The same things were measured in two ways. Each way mixes the same 8 hidden numbers, adds some noise and spreads widely along 5 directions of its own, which tell nothing about the thing.
In the rows, zero is written as 128.
Some things both ways: the first way, then the second way.
[145 185  92 147  96 149 127 150 151 190 137 121 100  99  90  99  84  93
  79 103 156]
[111 114 168 119 138  76 164 152 131  99 151  94 155 161 135 169 119 164
 117 120  87 165  89]

[139 126 103 151 120 150 131 136 140 147  90 143 129 125  82 139 106 112
 112 131 140]
[111 118 136 131 112 109 133 142 133 138 154 111 165 136 139 146 101 150
 101 125 123 138 111]

[145 117 130 125 143 113 142 116 104 135  94 114 140 124 133 150 114 187
 135 107 157]
[ 76 165  90 122 168 165 114 118 141 103 126 136 100 110 122 107 142  94
 117 111 146 134 164]

[143 128 158  88 125 104 161 104 112 170 117 101 128 157 175 171  97 160
  97 114 174]
[169 142 109 131 124 154 143 112 104 155 123 144 128 100 152 109  74 120
 158 123 143 125 114]

[130 147 143 160 112 103 136 156 150 180 127 108 120 126 163 131 108 184
 130  80 178]
[146 105 155 103 132 109  98 155 107 121 102 102 133 155  87 138 118 191
  97 127 124 138 119]

[132 164 133 146 167 132 145 147 179 147  94 153 126 137 159 153 133 152
 155 121 118]
[170 113 106 131  70 134  95 148 143 163 129 130 148 142 108 109 130 157
  99 155 163 143 117]

[147 142 154 141 103 112 175 104 180 161 126 117 133 181 150 173 112 139
  94 123 172]
[212 109 162 139 106 175 122 107 100 192 137 167 136  82 190 153 107  74
 173 133 111 139  89]

[111  56 129 179 148 139  92 138  67 133  75 150 126 135  66 150 109 173
 157 167 136]
[126 124 100 145 137 130 114 136 119  99 107 123 123 158  98 126 145 128
 116 121 124  97 181]

[138 180 111 144 148 142 142 142 165 179 105 138 114 123 129 117 105 134
 111 103 140]
[131 144 113 119 112 152 143 139 164 129 134 140 100 133 128  98 210  76
 136 156 147 165 129]

[122 127 134 145 134 152  99 109 107 138  82 162 149  97  70 123  83 111
 134 150 122]
[145 117 126 137 117 110 145 130  96 122 126 109 153 133 116 114 102 164
 142 107 133 100 121]

[157 134 156 142 153 119 114 136 134 110 126 130 127 116 128 142 142 144
 202 170 111]
[125 128 135 135 148 147 116 130 124 124 120 118 130 136 128 141 110 130
 122 118 109 119 141]

[127  93 132 151 108 114 140 116 103 147  85 121 145 133 112 161  99 180
 110 102 171]
[139 136 116 115 138 137 111 119 100 110 149 151 116 110 125 127  85 110
 126 114 140  91 135]

[147 136 109 139 106 144 111 158 134 144 138 125 118 125  97 121 105  95
 125 149 164]
[124 134 170  96 142 131 142 140 127 104 164 157  77 113 147 154 166  51
 133 146 107 116 121]

[170 198  98 120 127 150 129 159 146 174 131 118  98  95 112  95 115  82
 114 123 140]
[ 99 133 136 130 145 136 133 128 149 109 147 101 147 136 128 135 127 119
 131 111 118 140 110]

[147 124 128 108 118 111 138 168 125 179 160  83  93 155 175 146 107 153
 116 118 194]
[132 125 122 118 139 150 131 124 101 122 103 144 101 111 119 124 175  93
 135 108 134 116 170]

[163 125 139 115 168 120 102 168 128 102 139 118 121 143 150 129 147 146
 207 176 131]
[109 135 121 121 135 134 109 125 139 119 142 119 150 139 115 141 119 121
 103 106 142 131 139]

[165 174 124 121 136 144 131 191 161 199 133 116  69  87 145 121 130  87
 161 139 108]
[159 151 142 126 134 136 162 150 129 163  78 129  97 150  88  97 140 156
 125 181 133 119 122]

[133 124 158 135 132 112 128 134 139 157 108 124 146 134 156 135 110 165
 152 115 177]
[130 117 138 110  98 124 112 142 121 123 141 118 122 129 105 114 144 124
 117 126 159  87 136]

[128 102 127 112 131 150  93 139  78 136 139 134 110 141  97 151  94  90
 125 197 151]
[145 133 143 128 126 117 172 149 115 107 137 157  81 131 141 131 153  85
 148 164  95  99 133]

[154 125 133  78 136 135 131 155 134 172 141 106 115 178 162 126 105  95
 117 159 197]
[149 119 142 119  87 143 145 115 133 156 161 133 145 102 144 129 161  60
 149 111 167 105 120]

[160 153 125 157 133 118 149 145 195 145 130 114 119 101 137 136 125 169
 176  99 118]
[182 140 118 125 144 123 138 116  84 155 120 160 144 116 117 124 120 116
 121 120 152 111 121]

[139 119 152 114 143 120 132 126 131 142 114 126 138 141 151 152 110 148
 151 140 156]
[169 117 148  98 133 129  80 118 129 120 157 134 149 145 121 184  71 117
  99 104 140 139 112]

[157 141 200 108 148  83 146 135 139 159 140  97 117 136 216 164 140 183
 191 133 146]
[ 91 114 123 137  79 109 152 152 136 123 127  84 136 156 118 117 100 177
 122 131 132  98 150]

Other things, the second way, with their names:
(702): [149 130 100 126 123 156 123 132 117 128  85 139  96 133 113 111 146 127
 136 127 139 142 170]
(674): [155 121  84 123 122 150  85  99 127 129 128 123 173 135 119 134  94 132
 118  72 168 156 141]
(163): [136 120 121 159 153 155 150 111  86 179  71 125 158 114 131 141 112 152
 132  90 116 114 161]
(1034): [134 128 138 101 134 137 111 135 118  97 146 145 100 115 140 140 134  94
 132 124 118 142 121]
(588): [128 107 138 121 105 119 132 133 117 133 131 114 146 136 126 148 142 124
 122 105 131 125 143]
(1156): [142  91 165 116 147 148  98 118 100 118  92 101 141 138 119 174 118 149
 131  77 101 142 145]
(221): [132 128 153 118 154 135 132 139 118 159  84 121 133 141 106 149 138 159
  96 125 123 165 132]
(111): [106 158 181  80 175 141 146 130 167 121 130 121 103 145 121 162 158  88
 108 131 124 178  96]
(671): [ 93 138 127 127 141 131 165 151 107 168  62 117 118 124 118 111 162 171
 106 129 129 164 155]
(326): [172 147 154 114 163 129 106 134 146 113 152 142 128 157 101 154 121 101
 106 151 119 119  98]
(30): [129 116 119 128  86 125 142 134 116 144 131 126 137 120 130 111 146 127
 125 126 150 115 144]
(857): [137 129 106 109  76 100 157 144 122 108 164 123 126 127 130  87 114 134
 140 140 165 111 105]
(812): [119 109 136 158  94 127 163 149 132 157 108  93 146 145 131 120 149 164
 138 140 111 136 133]
(632): [143 107  62 171  89 112 158 122  70 165 103 133 178 109 148 106  81 187
 128  91 142 112 166]
(735): [177 120 110 169  95 114 181 135 112 159 123 139 155 136 140 106 149 125
 151 144 124 120 120]
(1015): [158 150 133  95 137 134 177 115 137 124 115 127 105 144 131 134 109 104
 154 112 147 145 122]
(1132): [113 146 159 101 165 106 123 150 116 105 158 151 100 123 131 162 106 112
  87 150 100 111 115]
(562): [131 152 139 114 152 132 174 155 148 138  66 114  82 174 108 120 135 168
 127 163 111 181 127]
(1078): [186 114 123  94  85  84 170 127  83 126 146 140 124 125 133 124  96 134
 143 113 168 115 112]
(948): [112 132  91 125  76 114 155 146 124 122 152 143 109 111 158  99 118 132
 131 144 137 150 129]
(1233): [142 138 141 139 155 115 150 146 110 116 132 152 105 132 112 130 169  91
 119 156 104  79 137]
(624): [141 141 108 132 114 128 165 130 111 125 139 162 101 106 144 104 143  80
 151 138 139  99 140]
(1142): [130 109 142 132 163 144  89 105  96 139 110  96 191 124  99 153  99 158
 113  67 132 100 136]
(667): [157 121 139  98 159 137 100 122 111 106 102 135 112 150  90 152 140 117
 111  98 136 129 159]
(586): [136 114 164 120 113 109 116 133 136 143 157  87 181 148 126 159  59 175
 103 115 130 133  81]
(1037): [120 108 124 124 113 139 113 131 129 126 123 108 143 132 120 131 139 131
 131 100 136 143 143]
(245): [141 123 103 115  82 104 164 145 103 125 134 145 106 119 143 108 114 136
 132 132 145 128 136]
(1058): [117 116 112 112 109 137 107 119 112  99 147 128 118 121 124 134 112 108
 130  92 147  91 163]
(122): [117 119 128 136 113 127 136 160 116 147  83 112 116 142 105 110 150 175
 113 146 122 132 149]
(932): [118 116 117 157 112 141 116 139 152 149 128 110 170 144 144 137 118 162
 113 133 114 188 114]
(983): [114 120  83 129 116 129 107 102 154 108 142  81 198 169 105 145  79 160
 110  54 168 144 155]
(1094): [119 113 105 124 129 158  99 131 131 117  74 117 109 156  86 133 174 130
 112  99 137 134 205]
(151): [178 146  66 103  99 148 140 109 141  87 160 161  93 117 153  98 100  68
 177 114 170 157 123]
(29): [107 107 110 137  70 121 147 148 150 152 116  91 158 158 119 122 150 165
 114 116 153 157 157]
(196): [ 96 134 113 123 119 140 108 144 169  83 167 117 116 143 138 129 140 105
 124 136 117 157 126]
(266): [ 83 110 154 125 114 122 134 151 108 133 114 104 125 121 109 125 158 146
 110 126 125  87 155]
(578): [ 76 134 115 158 168 146 135 147 120 118  64  93 116 148  88 101 147 183
 122 129 100 106 178]
(820): [116 147 152 139 199 157 129 125 115 142 101 139 125 120 146 174 112 118
 111 118  78 150 134]
(1127): [173 100 162 131 104 122 139 143  90 154 105 127 118 131 131 135 108 159
 140 138 109 106 121]
(401): [107 106 168 127 150 159 102 131 124 127 109 113 127 129 127 166 152 113
 121 106  93 135 146]
(1012): [184 149 135 131 119 127 170 137 102 171 126 155 115 104 142  93 117 128
 152 170 134 122  79]
(793): [110 160 107 113 132 136 144 140 114 149 113 149  96 102 134  97 113 135
 108 153 150 134 132]
(1241): [148 119 135  91  90 123 124 146 124 105 135 125  95 132 132 121  94 145
 137 135 142 150 113]
(372): [118 121 177 118 147 120 135 144 137 144 126 112 146 147 132 185 113 145
  93 127 100 166 106]
(1249): [171 130 134 153 141 143 158 121  69 167 114 162 130  76 166 115 127 110
 166 137  99 123 104]
(411): [146 109 102 136 129 165  97 112 106 138  83 130 136 132 115 137 121 139
 128  80 136 136 185]
(778): [ 79 162 152 139 219 128 141 160 140 142  76 105 136 156 102 140 129 195
  74 154  79 187 104]
(345): [ 99 138  95 140 128 125 146 125 132  89 170 152 120 113 153 136 156  62
 127 109 120 118 161]
(1077): [168 122  93 132  87 165  87 115 129 137 144 145 133 117 117 105 129  94
 131 119 171 100 151]
(1009): [111 134 144 131 132  98 159 147 125 142 141 138 143 135 133 158 145 117
  93 142 117 131 126]
(426): [133 137 130 105  95 129 146 154 133 111 140 145  68 125 123  95 167  92
 143 170 140 105 134]
(976): [118 118 138 117 115 118 153 146 106 124 101 117 100 130 122 116 138 149
 136 134 124 126 143]
(946): [142 143  82 122  89 109 138 157 115 140 117 143 112 133 123  95  79 185
 100 163 155 145 125]
(1250): [125 127 134 121 148 169  90 115 121 114 122 113 126 117 121 129  84 132
 141 103 125 108 130]
(881): [110 154  99 123 127 133 133 152 127 136 112 138 103 120 117  92 122 152
 107 153 138 137 134]
(1110): [126 157 143 120 160 130 132 150 138 110 120 136  92 145 103 119 144 116
 116 166 109 120 124]
(906): [121 133 112 120 135 107 143 139 104 127 111 116 138 136 127 132  78 185
 105 108 133 149 127]
(1168): [102 120 169 115 152 119 111 143 143 116 133  93 155 152 130 177  92 170
  92 111  97 168 104]
(810): [126 151 129 117 151 159 119 141 145 123 123 146  89 118 124 115 161  88
 124 158 119 151 125]
(141): [108 100 150 111  74 110 141 149 120 138 130  86 138 139 120 129 109 172
 120 120 150  97 136]
(159): [109 141 134 128 139 100 135 140 125 118 159 104 158 134 120 124  80 167
 106 131 126 112  95]
(1017): [127 143 100 121 121 130 144 148 141 112 111 131  93 152 103  99 150 124
 123 150 139 126 151]
(1166): [122  90 119 134 102 155  76 126 126 126 108 102 158 142  92 130 176 126
 114  85 152 113 184]
(486): [ 62 109 119 163 109 123 143 157 141 149 106  85 172 147 116 123 173 172
  93 122 120 137 159]
(386): [103 125 132 137 155 161 111 132 135 129  98 101 141 132 110 120 156 144
 123 116 117 141 141]
(284): [129 117  79 137  64 131 135 125 129 109 176 152 118 119 146 113 146  65
 146 119 156  78 175]
(1061): [108 124 106 130  97 144 151 133 143 125 120 110 121 137 142 116 132 126
 146 113 132 150 153]
(945): [136 119 131 124 130 132 110 137 119 125 114 127 126 141 121 149 113 146
 112 121 118 140 143]
(1170): [154  82 147 163  85 145 117 146  98 152  90 111 123 143 119 136 120 155
 149 139  91  60 178]
(787): [144 151 166 117 180 172  89 142 152 132  96 134  87 153 109 159  96 130
 110 164  90 139 121]
(374): [120 110 130 138 128  98 146 139 104 124 106 103 151 163 103 153 107 175
 102 105 113 100 166]
(301): [178 132 138 123 155 123 150 120  77 143  96 127 133 122 114 122  86 157
 146 115 133 106 112]
(1079): [143 159 104 147 168 133 139 132 122 128 120 144 128 136  98 101 132 123
 121 151 127  96 128]
(258): [111 109 103 180 123 144 125 137  94 145 101 125 148 120 142 127 110 169
 126 117  87 111 171]
(300): [136 156 116 140 168 192 131 118 121 149  80 133 104  98 134  85 143 121
 167 134 120 159 126]
(13): [111 141 125 126 138 147 139 147 128 138  96 127 106 130 121 118 152 142
 118 140 123 157 143]
(706): [145  97 125 140  55  93 178 147 116 147 146 122 146 137 136 119 166 129
 138 130 142 119 131]
(1123): [119 154  70 105 124 140 118 124 109  95 133 164  82 105 114  92 138  85
 126 119 172 101 180]
(1004): [114 161 126 129 143 128 142 136 155 120 167 129 127 129 112 101 148  91
 122 161 138  96 103]
(746): [131 169 100 112 122 117 159 145 115 140 146 170  96  90 119  67 168  88
 114 172 173 105 117]
(65): [160  98 125 130  52 112 192 130 125 123 140 127 112 149 144 134 163  86
 171 116 141  89 163]
(313): [117 159  86 148 145 121 170 145 117 161  90 139 138 128 126  96 127 169
 104 149 132 168 128]
(697): [142 123 101 136 105 136 100 128 149 125 143 121 157 150 109 126 122 128
 111 118 146 124 138]
(222): [134 118 109 141 108 127 152 125 102 143 119 119 152 116 129 109 120 144
 138 102 144 118 145]
(847): [146 148 138 114 110 112 156 145 108 165 155 150 127  96 142 108 121 121
 113 168 150 112  84]
(1135): [ 62 156 133 131 173 120 174 140 125 135 108 121 121 123 124 135 153 130
  98 126 117 139 147]
(964): [136 100 138 150 122 132 146 133 104 143  90  97 152 139 153 148  83 192
 148 106  85 174 119]
(584): [121 141 146 129 141 111 142 163 120 137 118 136 108 141 123 138  96 158
 100 167  99 114 128]
(1256): [125 115 118 148 114 113 148 140 119 133 120 117 151 144 122 128 140 151
 124 124 120 125 140]
(566): [143 163 140  96 178 180 107 118  97 142  92 158  68  84 112  97 120  96
 140 141 142 100 132]
(1152): [142 129 158 113 109 131 171 133 142 163 131 115 135 131 149 134 136 128
 141 135 132 166  89]
(876): [107 142 130 125 158 101 138 149 145  97 128  97 138 178  97 144  87 174
 100 137 109 116 128]
(897): [ 97 151 144 127 155 128 162 158 121 153  85 117 108 129 128 111 129 181
 109 161 106 163 114]
(819): [145 144 117  86 148 149 122 118 106 110 107 162  73 110 122 132 136  87
 129 113 152 142 154]
(656): [131 142  98 103  93 129 116 130 132 122 172 151 123 107 124 100 141  80
 117 129 183 112 128]
(992): [125 120  99 150 119 104 148 137 126  97 150 124 152 152 121 130 134 128
 125 119 125 108 147]
(1180): [170 121  98 168 117 155  98 120 124 137 139 127 165 128 140 115  85 140
 149 132 117 122 116]
(493): [113 121 132 133 134 159 119 118 136 153 110 106 159 129 124 139 136 133
 119 100 133 151 138]
(606): [153 120 112 148  81 144 150 145 124 180 102 132 129 121 137  93 149 147
 136 157 140 148 126]
(446): [115 129 145 136 114 108 157 144 145 140 153 129 145 145 115 144 185  87
  99 142 133  93 141]
(307): [164 160 137  94 162 129 139 134 117 101 139 168  76 125 138 145  90  96
 130 149 115 138 110]
(268): [120 152  71 144 124 122 169 138  89 150  86 148 115 107 116  70 128 164
 123 138 151 118 161]
(698): [119 147 149  85 128 132 145 143 129 114 141 153  64 105 141 129 153  76
 123 153 135 146 122]
(283): [127 138  83 145 104 144 149 124 120 150 112 131 132 118 127  84 135 125
 142 120 159 116 153]
(633): [136  94 118 122  97 127 119 121 129 119 135 102 163 148 150 167  87 156
 127  78 126 184 132]
(965): [141 114 114 154 103 100 148 144 137 119 142 108 161 173 120 147 106 152
 118 126 116 107 135]
(839): [120 117 111 131 126 139 150 137 115 125  87 122 114 130 131 117 176 136
 144 111 115 175 155]
(727): [151 139 126  91 100 104 153 139 111 116 163 161  94 113 137 119 122  98
 126 144 160 108 113]
(1177): [148 114 159 119 129 103 150 143 106 147 113 111 145 144 127 157 107 170
 116 121 117 152 103]
(973): [164 126 130 122 139 136 116 140  92 133  89 134 105 127  90  97 138 147
 132 141 136 100 132]
(230): [ 91 145 130 138 165 130 144 148 132 147  86 128 125 144 116 145 150 148
  79 136 109 159 159]
(466): [ 98 141 169 134 177 148 159 151 132 152  84 126 101 129 130 141 176 127
 117 155  82 156 128]
(1153): [149 146 110 103 118 122 161 144 104 129 104 154  80 123 131 109 111 142
 128 147 138 148 135]
(666): [168 133 134 101 130 148 144 100  96 119 141 154 102  95 154 138 100  69
 166  98 138 112 124]
(1222): [112 111 119 162 107 114 167 140  95 163 103 105 162 122 124 103 152 169
 129 122 124 103 143]
(1255): [149 124 111 124  62 102 185 137 120 136 172 150 121 116 140 106 170  76
 144 140 162  91 131]

Some of these things the first way, each followed by its name:
[121 136 104 112 129 133 143 156 113 159  96 128 104 140 150 177 103 140
  86 109 132]	(946)
[145 133 183 124 134 102 153  92 150 157 100 124 161 133 160 145 109 167
 150 115 167]	(586)
[145 169 102 180 112 155 129 163 191 163  97 150 113  85  79 115 113  97
 140 116 102]	(588)
[134 158 115 107 121 143 127 139 148 156 113 136 129 102 130 139  87 100
 112 116 136]	(727)
[146 123 129 140 134 111 148 170 140 156 130 104  95 166 167 166 139 171
 138 126 154]	(284)
[131  98 139 114 139 118 126 114 108 105  92 131 155 140 133 172 108 162
 143 138 141]	(793)
[133 200 122  41 155 174 137 121 158 192 154 148 104 104 160 150  70  22
  93 160 140]	(706)
[148 103 122 166 109 127 122 186 133 173 125 107  82 119 112 142 125 145
 158 137 131]	(374)
[160 116 157 124 152 122  89 143 127 116 125 120 145 137 119  93 119 136
 200 174 146]	(111)
[149 133 105  55 138 147  78 197  80 116 169 109  97 167 151 129 111  61
 130 201 165]	(698)
[161 213 143 108 141 139 159 131 190 191 142 129 100  93 161 140 118  85
 137 127 116]	(812)
[143 145 103  93 168 153  99 140 133  91 122 146 145 108 115 129 109 107
 169 162 121]	(746)
[148 148 126 139 168 136 126 158 144 141 110 137 110 129 135 135 138 141
 170 147 118]	(697)
[139 134 155 140 135 121 126 102 135 129 104 139 155 118 118 137 107 146
 153 136 144]	(1168)
[179 136 138 137 156 102 138 167 141 142 160  83  90 125 165 135 156 193
 201 134 142]	(1079)
[160 141  82 112 144 140 123 190 128 130 145 105  77 143 134 146 129 125
 135 148 119]	(313)
[156 161 115 171 156 123 123 176 172 121  99 130 113 124 130 117 147 173
 181 118  89]	(674)
[130  99 188 157 172 115 102  82  91 104  86 156 164  86 100 149 122 187
 220 169 106]	(578)
[151 114 121  83 152 150 115 136 126 120 156 125 119 136 126 153 106  90
 158 190 151]	(1009)
[122 124 160 155 151 128 131  78 145 133  91 159 160 109 107 155  95 167
 157 134 125]	(1256)
[136 165 126 121 134 139 156  99 137 175 100 138 134 104 123 147  93 126
  94 102 158]	(810)
[147 172 130 166 144 119 163 152 188 168  92 134 115 118 154 146 140 167
 148  89 120]	(1077)
[144 144 134 136 154 131 132 133 147 138  91 142 128 113 126 143 121 142
 158 133 102]	(283)
[160 123 137 106 142 109 122 173  99 157 167  83  90 151 172 138 132 159
 154 147 184]	(1110)
[167 149 134 110 153 124 145 127 135 161 129 108 124 116 147 125 123 147
 153 124 170]	(1004)
[134 164 136 149 140 140 144 111 194 154  97 156 143  96 118 139  98 129
 149 113 111]	(1255)
[141 161 136 129 142 139 138 108 133 172  98 140 137  95 116 124 101 125
 126 117 149]	(386)
[137 118 150 140 126 133 115 126 140 138 106 143 151 102 111 138 107 122
 171 146 148]	(266)
[126 153 134 117 140 140 162 122 152 215 101 136 123 110 153 148  91 126
 103  95 179]	(1166)
[154 177 147  59 151 145 126 128 145 164 143 129 120 137 160 125  93  62
 124 170 144]	(1152)
[130 152 116 117 133 137 134 161 122 186 117 124  87 121 145 154 105 123
 104 121 133]	(702)
[126 143 128 158 124 136 134 142 149 171  97 142 118 105 118 147 107 134
 130 114 131]	(122)
[121 119 140 111 147 147 117  86 110 123  94 159 154 111  97 158  81 118
 131 158 127]	(624)
[150 128 130 146 128 140 127 116 144 151  92 139 149  87  86 120 103 123
 154 127 144]	(1142)
[146 113 126  67 140 140 102 128  87  99 160 120 132 123 128 160 103  92
 153 189 166]	(1132)
[142 152 158 112 153 137 135  90 158 136 120 149 148  95 128 152 100 115
 167 152 121]	(1222)
[128  82 134 127 104 131 105 181  93 173 100 118 114 170 125 133 104 113
 111 153 186]	(141)
[133 130 152  95 140 125 121 125 107 143 114 130 136 121 152 154 103 129
 141 143 150]	(1058)
[138 106 146  81 150 136  77 155  91 110 155 126 122 168 137 136 103  94
 163 215 151]	(1177)
[126 117 159 110 139 144 147  76  93 187  72 152 140  92 107 171  89 110
 113 142 149]	(787)
[126 101 101 139 120 147 109 161  90 154  98 131 108 149  91 138 100 121
  97 148 155]	(13)
[112  96 130  63 173 168  91 144  54 167 110 151 105 129 125 157  84  75
 128 202 149]	(1094)
[164 136  71  93 130 161 130 200 128 169 161 101  56 121 125 150 121  69
 121 161 139]	(230)
[143 134 139 118 128 119 140 134 155 153 126 116 126 122 152 152 104 148
 144 118 141]	(671)
[148 163  85 117 108 164 114 142 129 128 148 133 108 128  81 136  96  56
  90 165 136]	(1249)
[133 117 146  95 150 129 110 147  83 148 116 123 111 169 151 147 110 125
 124 172 148]	(1061)
[161 127 146 143 126 120 128 137 145 137 144 112 118 131 124 136 125 137
 169 155 150]	(466)
[148 137  99 141 120 149 124 147 159 124 102 138 138 122  93 126 109 106
 132 132 138]	(847)
[134 115 140 115 152 135  96 136 110 106 116 140 136 141 119 140 108 125
 163 179 125]	(222)
[131 200 112 108 134 152 130 131 145 175 128 142 106  96 128 132  84  91
  93 120 121]	(839)
[149 169 161  85 129 127 161  94 150 189 147 119 129  99 165 157  94 103
 122 124 176]	(401)
[145 144 122 143 139 124 128 177 130 177 119 114  85 119 146 135 124 155
 143 119 128]	(1017)
[123  93 165 109 148 122 136  77  91 112 119 142 145 146 132 208 109 150
 144 178 145]	(258)
[128 153 181  95 175 122 121  80 133 122 111 153 169 118 159 147  99 144
 169 152 134]	(1037)
[140 183 152  89 145 130 134 123 142 180 137 128 120  78 170 138  95 113
 142 118 145]	(973)
[147 187 142 113 185 143 130 108 160 104 119 161 136 122 137 153 133 111
 171 173  90]	(932)
[114 113 234 122 135 101 179  41 137 198  98 146 154 108 177 220  96 161
 147 132 158]	(1170)
[128 155 107  77 109 179 108 155 104 191 131 145  90 110 106 145  77   4
  74 176 148]	(1127)
